The groups are shells around one centre, one inside the other: the same stretched ball of 6 dimensions in 10 sizes.
Some rows, each with its group after it:
[ 0.42 -1.06  0.85 -0.49  1.43 -0.26 -2.40  0.66  0.96  0.21 -0.49  2.46
  1.81] | j351
[-1.59  2.29  0.58 -0.12  0.67 -1.16 -2.33 -2.31  0.95  1.44 -2.09  1.97
  1.05] | j629
[-0.61 -1.31 -1.45 -1.05  0.68 -0.82  3.19  0.50  0.20 -1.08  2.11 -1.91
 -1.46] | j658
[-2.91  1.39  2.69 -2.88  2.46 -1.68 -4.00 -1.03  2.55 -0.38 -4.53  2.58
  3.01] | j914
[-1.38  2.67 -2.16  2.68  1.25 -0.75  3.57  0.74  0.75  1.05  2.27 -2.50
 -2.62] | j186
[-2.67  3.15  1.44 -1.36  3.16 -0.09 -1.40  1.54  3.19 -2.26 -3.52  1.05
  2.13] | j821
[-1.83 -1.53  3.19 -2.58  1.63 -2.33 -4.14 -1.78  2.23  1.12 -1.87  2.25
  2.74] | j351
[-1.24  0.48 -1.30 -1.15  2.03 -0.82  1.43  1.56  0.27 -1.11 -0.93 -0.29
 -0.55] | j868
[-2.67 -0.64  2.06 -3.36  2.18 -2.30 -2.22 -0.83  1.93 -0.31 -2.68  1.07
  1.82] | j658
[ 2.27  0.24 -2.48  2.87 -0.48  0.65  0.04 -0.06 -1.54  2.02  2.04  1.87
 -0.84] | j232
[ 0.12  1.23 -0.54  2.55 -0.19 -0.48 -0.16 -1.62  0.54  2.47  2.08  0.45
 -0.55] | j232
[ 1.64 -5.10 -0.97 -1.23 -2.00 -1.66  0.58 -3.20 -1.87  2.07  3.95  0.29
 -0.98] | j629
[-0.85 -0.22 -1.29 -0.52  0.16 -1.52  1.17 -1.46 -0.51  1.02  0.69 -0.36
 -1.17] | j821
[ 2.05 -3.01 -0.30 -0.75 -0.78 -0.25 -2.21 -1.51 -1.18  1.18  0.93  3.09
  1.14] | j914
[-1.09  0.00  0.14 -1.69  2.72 -0.36 -0.13  2.41  1.44 -1.94 -1.57  0.67
  1.04] | j821
[-0.42  4.49 -2.61  3.00 -1.01  0.52  2.05 -2.29 -0.27  1.18  1.10 -0.33
 -1.80] | j186
[-1.28  1.49 -1.48 -0.95  2.15 -0.40  1.13  1.75  0.27 -1.42 -1.78  0.21
 -0.31] | j658
[ 0.82 -3.50  0.62 -1.92 -0.29 -1.48 -2.66 -2.11 -0.69  1.56  0.25  2.66
  1.31] | j351
[-1.23  6.65 -3.04  3.98  0.29  1.04  3.27 -0.32  0.69  0.22  0.61 -1.32
 -2.22] | j629
[-0.06  0.64 -0.59  2.16  0.66 -0.82 -0.03 -0.43  0.53  2.30  1.77  0.29
 -0.63] | j931
[-0.64  2.68 -1.76  0.19 -0.08  0.22  0.83 -1.31 -0.23 -0.43 -0.90  0.72
 -0.44] | j821
[ 0.40  0.09 -2.48  0.31  0.65  0.42  2.98  1.41 -0.40 -1.28  1.61 -0.84
 -1.40] | j658
[-2.56  6.68 -0.87  0.81  3.37  1.54  1.21  3.18  2.90 -3.50 -3.54  0.04
  0.70] | j303
[-1.05  2.55  1.12 -0.69  1.78  0.56 -2.57  0.33  2.15 -1.40 -2.96  2.62
  2.53] | j186
[-1.02  0.71  1.43 -0.44  2.69 -0.70 -2.89  1.27  1.97  0.18 -2.13  2.32
  2.11] | j232
[-3.38  0.79  0.43 -1.66  2.96 -1.99  2.04  1.31  2.45 -1.19 -0.46 -2.37
 -0.58] | j658
[-1.01 -2.22  1.09 -0.99  1.67 -2.23 -0.96 -0.09  1.16  1.44  0.81  0.20
  0.41] | j658
[ 0.12 -2.87 -0.55 -1.92  0.57 -1.62 -0.37 -0.55 -0.83  0.66  0.33  1.00
  0.00] | j931
[-1.13 -3.40  1.95 -4.26  2.11 -1.88 -2.41  0.32  1.22 -1.03 -1.84  1.75
  2.27] | j351
[-1.69  2.85 -0.25 -0.79  0.97  0.06  0.14 -0.66  1.39 -1.46 -1.82  0.54
  0.63] | j868
[-4.70  6.58  0.54 -2.32  5.07  0.12 -0.39  3.50  3.59 -4.49 -7.23  0.66
  1.96] | j303
[-5.96  5.01  2.42 -4.33  6.10 -1.10 -1.33  3.64  4.86 -4.86 -7.90  0.31
  2.91] | j303
[-4.23  2.54  2.61 -3.71  3.95 -1.61 -2.71  0.86  3.49 -2.26 -5.74  1.41
  2.88] | j931
[ 0.32  1.70 -1.75  1.36  0.89 -0.15 -0.70  0.26 -0.79  1.30 -0.90  2.01
 -0.20] | j914
[-2.78  0.62 -1.34 -1.77  1.92 -1.27  4.73  1.25  1.41 -2.42  0.89 -3.70
 -1.98] | j914
[-1.48 -2.07 -1.13 -3.13  0.86 -1.79  2.67 -0.23 -0.19 -1.37  0.53 -1.66
 -1.18] | j629
[ 0.40 -1.43 -0.57  0.39 -0.42 -1.44 -0.67 -2.11 -0.68  2.53  1.61  0.99
 -0.43] | j868
[-0.30 -0.60 -2.65 -1.14 -0.94 -0.68  3.59 -1.67 -1.28 -0.68  1.84 -1.54
 -2.13] | j629
[-3.78  4.40  1.24 -3.40  4.83  0.28 -1.36  3.62  3.51 -4.92 -6.86  1.50
  2.89] | j303
[-2.95  2.52 -0.60 -1.82  2.30 -1.04  1.45  0.64  1.40 -1.86 -2.42 -0.84
 -0.23] | j868
[-2.19  4.65 -2.94  1.03  0.83  0.06  4.38  0.05  0.48 -1.35 -0.03 -2.42
 -2.43] | j232
[-0.63  0.10 -1.59  2.45 -0.80 -1.77  2.99 -2.45 -0.07  3.16  4.54 -2.52
 -2.92] | j303
[ 0.40  3.31 -1.49  2.67 -0.70  0.67 -0.38 -1.96 -0.09  1.52  0.40  1.60
 -0.25] | j351
[-5.58  2.09  1.72 -4.33  4.90 -2.13  1.55  2.71  4.17 -4.00 -3.91 -2.45
  0.83] | j186
[-5.43  3.69  0.54 -2.36  3.27 -1.68  3.53  0.91  3.82 -3.16 -1.82 -3.88
 -0.74] | j303
[-0.12  2.57 -1.38  0.66 -0.45  0.75  0.52 -1.49  0.16 -0.51 -0.20  0.95
 -0.04] | j931
[-4.89 -1.43  4.06 -6.02  4.84 -3.50 -2.70  1.36  3.97 -2.07 -4.73  0.25
  2.98] | j629
[-2.81 -1.94  2.78 -4.98  3.70 -2.08 -2.33  1.60  2.74 -2.31 -3.51  1.10
  2.78] | j351
[ 1.92 -4.40 -1.26 -1.52 -1.25 -0.71  0.35 -1.57 -1.78  0.59  2.58  1.08
 -0.34] | j186
[-4.52  0.83  2.47 -3.71  4.53 -2.36 -0.65  2.05  3.83 -2.24 -3.55 -0.80
  1.66] | j821
[-2.29  1.28 -0.77 -1.26  2.85 -1.06  1.78  2.13  1.30 -1.58 -1.32 -1.09
 -0.51] | j868
[ 1.14  1.16 -1.12  1.48  0.45  0.73 -1.21  0.23 -0.21  0.63 -0.13  2.47
  0.63] | j821
[ 0.16  3.29 -4.67  4.01 -0.75  0.69  6.31  0.00 -0.88  0.48  4.37 -3.38
 -4.33] | j186
[ 0.36 -0.17 -1.68 -0.79  1.46  0.23  0.64  1.89 -0.45 -1.36 -0.72  1.11
  0.04] | j931
[ 0.03  0.52 -2.19 -0.44  1.26 -0.13  1.01  1.31 -0.89 -0.68 -0.86  0.86
 -0.59] | j232
[-0.85 -1.99  1.92 -3.36  2.71 -1.07 -3.26  1.40  1.53 -1.28 -2.85  2.76
  2.90] | j914
[-3.86  2.88  2.09 -1.52  3.50 -1.96 -2.19  0.35  3.16 -0.17 -3.90  0.77
  1.74] | j232
[-4.23  4.48  2.38 -1.84  3.15 -1.02 -2.22 -0.20  3.90 -1.57 -4.78  0.95
  2.41] | j914
[-2.38  3.78 -1.20 -0.84  1.72 -0.34  0.97  0.20  0.86 -1.52 -2.86  0.10
 -0.16] | j931
[-1.18 -1.04  0.23 -2.33  0.50 -1.39 -0.22 -1.47  0.47 -0.33 -0.48  0.41
  0.45] | j868

New rows, each followed by its group:
[-0.33  4.17 -3.22  2.36 -0.31  0.94  3.16 -0.56 -0.36 -0.33  0.87 -0.80
 -2.01] | j868
[ 0.38  3.38 -1.82  2.01  0.23  0.75 -0.81 -0.54 -0.47  0.84 -1.18  2.35
  0.10] | j232
[ 1.80  1.68 -4.00  2.39 -0.84  0.78  1.43 -0.44 -2.58  1.26  0.92  1.47
 -1.78] | j629
[ 3.79  0.04 -4.32  3.95 -2.74  1.59  2.06 -1.60 -3.09  2.17  4.44  1.22
 -2.26] | j914
[ 0.02  3.52 -3.55  3.29 -1.53  0.23  3.47 -2.42 -1.11  1.66  2.60 -1.28
 -2.98] | j186
[-1.95 -0.93  1.24 -0.64  0.93 -2.25  0.25 -1.58  1.92  1.31  1.63 -1.23
 -0.16] | j931
[ 0.68 -6.08  0.28 -2.02  0.49 -2.65 -0.35 -0.57 -0.72  1.96  2.84  0.21
 -0.27] | j303
[-2.55  6.27 -1.31  0.27  2.98  1.50  2.08  2.90  2.51 -3.92 -3.20 -0.50
  0.24] | j186
[-3.88  2.25  2.89 -2.91  4.06 -1.10 -1.99  1.65  4.29 -2.61 -4.20  0.61
  2.79] | j232
[-0.60  0.87 -0.93 -0.96  1.48  0.37  1.12  1.38  0.84 -2.16 -0.66  0.21
  0.26] | j868
[ 1.26 -2.02 -1.33  1.38  0.09 -1.01  0.26 -0.25 -0.95  2.47  2.77  0.60
 -1.00] | j931
[-0.56 -2.56  1.16 -0.69  1.21 -1.99 -1.03 -0.45  1.13  1.63  1.53  0.29
  0.48] | j821
[ 0.41  1.55 -2.18  1.51  0.84  0.98  2.45  1.63  0.31 -1.09  1.47 -0.48
 -1.02] | j232
[-1.47  2.37 -2.64  1.28 -0.65 -0.65  4.69 -1.85  0.05  0.21  2.69 -3.12
 -3.04] | j914
[-2.41  5.75 -2.65  1.16  1.11  0.34  3.48  0.11  0.78 -1.47 -1.20 -1.63
 -1.83] | j351
[-3.11 -0.03  1.14 -2.35  3.58 -2.65 -0.88  1.36  1.86 -0.04 -2.52 -0.02
  0.69] | j629
[-3.72  3.82  0.63 -1.80  2.60 -0.62  0.75  0.48  2.95 -2.58 -3.04 -0.78
  0.76] | j868
[ 0.33 -2.18  0.38 -0.42 -0.68 -1.61 -1.61 -2.87 -0.27  2.45  1.47  1.44
  0.37] | j821
[-2.21  3.31  1.41 -0.96  2.66  0.47 -1.32  1.27  3.29 -2.49 -2.98  1.15
  2.25] | j303
[-1.12  1.84 -2.08  0.60 -0.63 -0.09  4.21 -1.52  0.48 -0.84  2.50 -2.62
 -2.20] | j914
[ 0.85 -3.89 -0.06 -0.71  0.48 -1.36 -0.02 -0.02 -0.12  1.13  2.65  0.32
 -0.10] | j232
[-2.51  3.14  2.42 -2.27  3.57 -0.09 -4.28  1.35  3.16 -2.12 -5.93  3.49
  3.87] | j629
[ 0.89  0.86  0.17  1.57  0.91  0.04 -3.30 -0.14  0.32  1.93 -0.81  3.53
  1.57] | j629
[-3.38 -1.97  3.13 -3.13  2.05 -3.74 -2.04 -1.97  2.61  1.38 -0.83 -0.30
  1.27] | j629
[-1.57  0.78 -1.06 -1.56 -0.29 -1.10  1.63 -2.37  0.01 -0.46 -0.09 -0.71
 -0.84] | j629
[-1.70  0.17  0.84 -1.59  0.52 -1.14 -0.14 -1.79  1.58 -0.39 -0.15 -0.08
  0.62] | j821
[-2.81 -1.77  3.18 -4.05  2.76 -2.29 -2.36 -0.03  3.03 -1.14 -2.18  0.68
  2.50] | j931
[ 0.96 -1.74 -2.60  0.60 -1.76 -0.82  3.00 -2.37 -1.72  1.44  3.99 -1.22
 -2.45] | j821
[-1.05  1.67 -1.64  0.32 -0.54 -0.66  2.07 -2.19 -0.06  0.40  1.02 -0.93
 -1.44] | j821
[-0.83 -2.99 -0.52 -0.69 -0.19 -2.50  2.46 -1.85  0.09  1.69  3.85 -2.39
 -1.93] | j351
[-2.68  1.19 -0.32 -2.75  2.20 -0.88  1.82  0.95  1.57 -2.79 -1.84 -1.15
  0.01] | j868
[ 3.57 -0.40 -3.88  3.19 -2.37  1.41  1.59 -1.35 -2.88  1.80  3.84  1.46
 -1.81] | j351
[-2.36  0.20  2.97 -3.20  3.52 -0.83 -3.12  1.62  3.47 -2.28 -3.66  1.95
  3.41] | j629
[ 0.28 -1.14 -0.28 -0.50  0.55 -1.16 -1.73 -0.86 -0.51  1.54 -0.33  2.13
  0.57] | j658
[-2.26 -1.86  1.00 -2.58  1.75 -2.17  1.15 -0.05  1.87 -0.74  0.73 -1.67
 -0.04] | j658
[ 0.15  1.01 -3.11  1.76 -1.44 -0.49  3.47 -2.29 -1.34  1.46  3.12 -1.54
 -2.86] | j931
[-4.17  1.30  3.35 -3.80  3.77 -2.09 -2.99  0.36  3.85 -1.64 -4.68  1.10
  2.99] | j821
[-2.69 -0.58  2.00 -3.44  2.14 -1.60 -0.72 -0.19  2.65 -1.76 -1.64 -0.12
  1.59] | j821
[ 0.86 -2.60 -1.56  1.00 -1.02 -1.37  2.15 -1.77 -0.93  2.30  4.56 -1.24
 -2.05] | j658
[-1.39 -1.41  1.40 -2.59  1.73 -0.84 -0.13  0.50  2.20 -1.86 -0.14 -0.11
  1.32] | j629
[-1.14  0.39 -0.76 -0.24 -0.71 -1.05  1.91 -2.67  0.47  0.48  1.88 -1.33
 -1.16] | j232
[ 1.25 -1.22 -1.00  0.61 -0.15  0.43  0.97  0.09  0.10 -0.16  2.58  0.31
 -0.21] | j629
[ 0.21  3.05 -1.12  0.01  0.96  1.35 -1.62  0.50  0.09 -1.40 -3.08  3.25
  1.53] | j186
[-1.99 -0.39  0.44  0.15  1.54 -2.18  1.32 -0.30  1.76  1.31  1.93 -1.92
 -0.96] | j232
[-0.78 -0.98 -1.40 -1.35  0.18 -0.84  3.05 -0.47  0.10 -1.11  1.81 -1.78
 -1.38] | j658
[ 0.61  0.67 -1.86 -0.03 -0.22  0.27  0.17 -0.79 -1.02 -0.08 -0.31  1.58
 -0.17] | j868
[-1.64 -1.32  0.67 -3.25  3.34 -1.44 -0.99  2.46  1.18 -1.71 -2.68  1.05
  1.38] | j914
[ 0.47 -1.19 -0.28 -0.68  0.17  0.10  0.33 -0.24  0.55 -0.78  1.33  0.55
  0.44] | j914
[-3.89 -1.00  3.55 -3.13  3.94 -3.53 -2.87  0.43  3.44  0.62 -2.64  0.33
  2.08] | j629
[-3.41  4.96  0.34  0.92  2.34 -1.10 -0.06 -0.32  2.57  0.42 -2.18 -0.39
  0.07] | j186
[-1.69 -0.05 -1.32 -0.93  0.02 -1.09  4.19 -1.12  0.78 -1.02  2.54 -3.20
 -2.06] | j914
[-0.28  0.68  0.24 -0.53  1.43  0.15 -1.30  0.62  1.14 -0.80 -1.16  1.79
  1.41] | j868
[-1.13  5.42 -2.06  0.70  0.90  1.55  1.30  0.41  0.74 -2.34 -2.41  0.75
 -0.01] | j351
[-1.52  3.47 -1.28 -0.92  2.48  1.21  1.72  2.73  1.61 -3.89 -2.48  0.02
  0.46] | j914
[-2.63  5.74 -2.27  1.16  1.02  0.18  3.37 -0.27  1.12 -1.30 -0.99 -1.81
 -1.74] | j351
[-0.03  1.74 -4.30  2.81 -0.31 -0.04  6.00  0.31 -1.07  0.47  4.09 -3.36
 -4.16] | j914
[ 1.20 -2.15 -2.16  0.26 -1.69 -0.93  1.66 -2.56 -1.88  1.76  3.24 -0.12
 -1.74] | j821
[-4.64  0.51  2.59 -3.28  3.81 -2.91 -0.37  0.72  3.76 -1.14 -2.41 -1.42
  1.13] | j931
[-2.87 -1.02  3.78 -3.32  2.89 -2.95 -5.02 -1.02  2.71  1.01 -3.68  2.61
  3.26] | j629
[ 0.39  5.82 -4.62  4.22  0.04  1.74  3.40  0.75 -1.11  0.12  0.53 -0.20
 -2.56] | j629
[ 1.02  0.01 -0.14  1.10  0.53 -0.20 -2.71 -0.50 -0.16  1.91 -0.28  3.13
  1.15] | j232
